The rows are grouped in 2 different ways at once. Each group adds its own fixed numbers to the row, and there is some noise. The rows also spread widely along 2 directions, which tell nothing about the answers.
Some rows, each with its group in each grouping after it:
-0.052 -0.388 -0.303 0.721 -1.268 2.399 -0.667 -0.259 1.756 1.460 1.858
 0.269 2.463 1.255 3.479 1.354 -0.183 -1.173 0.931 2.840 -0.267 0.260
 -2.314 -0.824 -0.605
rirer (4)
0.355 -0.705 0.232 -0.126 -0.823 2.492 -0.301 0.331 0.517 -0.429 1.254
 -1.587 2.228 0.490 1.321 1.562 0.099 -1.038 1.366 2.066 -1.629 1.340
 -1.921 -0.626 -0.991
tiron (5)
1.483 0.079 0.165 -0.994 0.339 2.045 1.973 -0.042 -1.277 -1.614 -0.027
 0.406 0.970 -0.871 -1.208 0.114 -0.551 -1.511 0.051 -0.270 -1.048 0.211
 0.872 -1.106 -2.050
tiron (5)
0.990 -0.372 1.063 -0.720 0.682 1.126 3.093 0.609 -1.260 -1.423 0.024
 1.660 -0.550 0.257 -2.159 0.010 0.758 -0.879 -0.212 -0.198 -0.189
 -1.920 1.579 -0.334 -3.062
sazi (3)
-0.131 -0.515 0.647 0.698 0.952 1.302 0.067 0.778 -0.440 -0.467 1.028
 0.154 0.488 1.033 0.491 -0.064 1.342 -0.248 0.581 0.866 -1.375 -0.142
 -0.801 -0.303 -1.056
sazi (2)
-0.138 0.440 -0.936 0.709 1.170 -0.393 0.852 0.262 1.512 -2.577 -0.214
 1.390 0.027 -1.083 -0.005 -1.150 0.561 0.317 -0.097 -3.509 1.233 0.471
 2.351 -0.896 -0.385
rirer (2)
-0.999 -0.492 -0.727 0.083 1.212 -2.223 1.624 1.146 1.587 -2.457 -0.410
 0.898 -1.253 -1.056 -0.988 -0.515 1.615 1.259 -0.596 -4.174 0.846
 -0.124 2.607 1.000 -1.142
sazi (3)
0.262 -0.022 0.465 -0.139 0.382 1.545 0.713 0.033 0.159 0.402 1.094
 0.609 0.852 0.811 0.400 0.326 1.003 -0.880 -0.244 0.983 -0.369 -0.981
 -0.125 -0.200 -1.874
sazi (4)
0.709 0.828 -0.534 0.339 0.853 0.483 1.378 0.297 0.496 -1.692 0.699
 0.960 0.979 -0.157 0.173 -0.098 -0.267 -1.451 -0.280 -1.076 1.224
 -0.465 1.385 -1.412 -0.102
rirer (1)
1.362 0.445 1.217 -0.093 1.343 2.027 1.986 0.580 -1.212 -0.889 0.460
 1.100 0.523 0.678 -0.993 -0.002 -0.040 -1.761 0.160 1.596 -0.137 -1.630
 -0.023 -1.030 -1.996
sazi (1)
1.291 -0.608 0.411 -0.284 0.887 0.844 0.631 0.571 -0.802 -0.549 1.057
 0.092 0.476 0.583 -0.504 0.146 0.204 -1.198 -0.651 1.229 -0.635 -0.923
 -0.287 -0.300 -2.206
sazi (0)
0.774 0.084 -0.754 -0.107 0.250 -0.117 0.221 0.444 0.287 -2.242 0.019
 -0.593 0.235 -1.099 -0.450 0.475 0.952 -0.593 -0.315 -1.383 -0.999
 1.190 -0.021 -0.266 -0.842
tiron (0)
-1.096 -0.812 -0.352 0.251 1.036 -1.831 1.469 1.292 1.536 -1.616 -0.795
 0.201 -1.079 -0.812 -0.783 -0.064 1.737 0.633 -0.572 -3.503 0.391
 -0.155 2.432 1.050 -0.889
sazi (3)
-0.103 -0.392 0.276 0.568 0.983 0.603 0.311 0.825 0.002 -1.476 0.633
 0.253 -0.119 0.087 -0.112 -0.463 1.625 0.165 0.000 -0.669 0.043 0.009
 0.330 0.163 -1.132
sazi (2)
-0.471 0.228 -0.377 1.013 -0.091 0.299 -0.060 0.203 2.380 -0.922 0.445
 -0.215 1.476 0.536 2.039 1.040 -0.087 -1.025 0.468 0.072 0.771 0.849
 -0.387 -0.449 0.440
rirer (1)
0.688 -0.778 -0.360 0.198 -0.822 0.538 -0.736 0.522 1.319 -0.301 1.316
 -1.706 1.065 0.540 1.427 1.337 0.431 -0.710 0.333 0.825 -2.009 1.833
 -2.251 -0.023 -0.031
tiron (0)
-0.883 -1.315 -0.106 0.469 0.753 -0.770 0.404 1.253 1.342 -1.350 0.364
 -0.036 -0.376 0.148 0.197 0.483 1.550 0.614 0.151 -1.412 0.092 0.044
 0.763 0.868 -0.625
sazi (3)

New rows. What belongs after each?
1.463 -0.576 1.323 -0.483 0.573 1.955 2.736 0.570 -1.514 -0.267 0.664
 1.714 0.317 1.530 -1.544 0.366 0.173 -0.826 0.176 1.717 -0.356 -2.295
 0.873 -1.379 -2.840
sazi (3)
1.883 0.339 -0.346 -0.177 0.337 1.821 1.917 0.308 -0.600 -0.878 0.724
 0.980 1.259 -0.435 -0.132 -0.228 -0.620 -2.021 -0.227 0.142 -0.014
 -0.949 0.457 -2.063 -1.697
rirer (0)
-0.584 0.006 0.521 0.466 0.680 -0.127 0.178 0.623 1.009 -1.205 0.260
 0.049 0.628 0.376 0.684 0.415 0.694 -0.297 -0.589 -0.283 0.088 -0.089
 -0.065 0.348 -0.870
sazi (1)
-1.165 -1.595 -0.479 0.734 1.003 -0.323 -0.730 0.918 2.392 -1.832 0.547
 -0.885 0.531 -0.401 1.359 0.491 0.880 0.929 -0.389 -1.115 0.181 0.721
 -0.211 1.020 -0.381
sazi (5)
0.915 1.097 -0.078 -0.682 0.016 1.541 0.723 -0.013 -0.147 -0.451 0.550
 0.506 0.635 0.086 -0.235 0.792 0.412 -1.370 0.211 -0.133 -0.821 0.494
 0.056 -0.896 -1.496
tiron (4)
0.033 -0.758 -0.630 0.763 -0.750 1.250 0.511 0.897 1.390 -0.191 0.927
 0.431 1.213 1.015 1.142 0.904 -0.139 -0.601 0.924 0.830 0.166 0.241
 -0.016 -0.825 -0.509
rirer (3)
0.300 -0.364 -0.121 1.077 -0.683 2.079 -0.992 0.755 1.494 0.081 1.674
 -0.229 1.782 1.116 2.614 0.879 0.229 -0.543 1.430 1.820 -0.160 1.068
 -2.106 -1.414 0.279
rirer (2)
0.529 -0.378 -0.151 -0.002 0.203 2.090 1.332 0.356 0.493 -1.008 0.427
 0.883 1.080 -0.586 0.504 0.024 -0.348 -0.916 0.488 -0.386 0.727 -0.365
 0.920 -1.467 -0.916
rirer (5)
0.827 -0.177 -0.866 0.183 -0.398 -0.369 -0.299 0.547 0.794 -1.144 0.486
 -1.222 0.602 -0.570 0.142 1.209 0.442 -0.709 -0.224 -1.126 -1.198 1.690
 -0.336 0.272 -0.339
tiron (0)
-0.120 -0.659 0.032 -0.071 0.736 -0.544 2.028 0.984 0.619 -1.469 0.316
 0.666 -0.681 -0.101 -1.029 0.203 1.126 0.283 0.126 -1.514 0.128 -0.841
 1.701 0.253 -1.265
sazi (3)
-0.703 0.148 -0.925 1.218 -0.654 0.668 -0.860 -0.148 3.365 0.051 1.406
 0.317 1.714 0.450 2.724 0.994 0.603 -0.113 0.344 0.028 0.641 0.998
 -0.635 -0.054 0.351
rirer (4)
0.256 0.348 -0.505 0.128 -0.675 1.186 -0.352 -0.118 0.908 -0.272 0.735
 -0.656 1.310 0.357 1.287 1.309 0.607 -1.016 0.381 0.236 -0.839 1.161
 -0.985 -0.212 -1.113
tiron (4)
-1.267 -1.770 0.243 0.441 0.441 0.978 -0.953 0.704 2.293 -0.551 1.224
 -0.828 1.508 0.588 2.524 0.967 0.789 0.488 0.403 1.553 -1.063 0.696
 -2.037 0.810 -0.240
sazi (5)
-0.145 -0.277 -0.218 -0.506 1.779 -0.722 2.893 0.949 -0.014 -2.446
 -0.897 1.742 -1.200 -1.130 -2.704 -0.690 1.387 0.206 -0.744 -3.965
 0.779 -1.321 3.701 -0.006 -1.865
sazi (3)
1.309 0.716 -0.337 -0.749 0.386 0.309 1.694 0.267 -0.980 -2.003 -0.349
 0.384 -0.099 -1.125 -1.693 0.000 -0.088 -1.408 -0.876 -1.944 -0.668
 0.398 1.336 -0.508 -1.237
tiron (0)
0.207 -0.782 0.281 -0.160 1.012 1.527 1.288 0.560 -0.169 -1.178 0.652
 0.586 1.232 0.218 -0.171 0.387 0.227 -0.503 0.268 0.877 -0.276 -0.986
 0.139 -0.670 -2.233
sazi (5)
-1.139 -1.090 0.286 0.361 0.255 -0.976 0.864 1.134 1.520 -1.564 -0.011
 0.530 -0.740 0.165 0.098 0.555 1.702 0.662 0.100 -1.390 0.404 -0.203
 1.091 0.932 -0.987
sazi (3)
-1.049 -0.775 -1.463 0.268 0.094 -1.037 -0.122 0.660 2.448 -2.533 -0.224
 -1.382 0.320 -1.234 0.756 0.840 0.337 0.803 -0.154 -3.508 -0.505 2.580
 1.047 1.002 0.123
tiron (5)
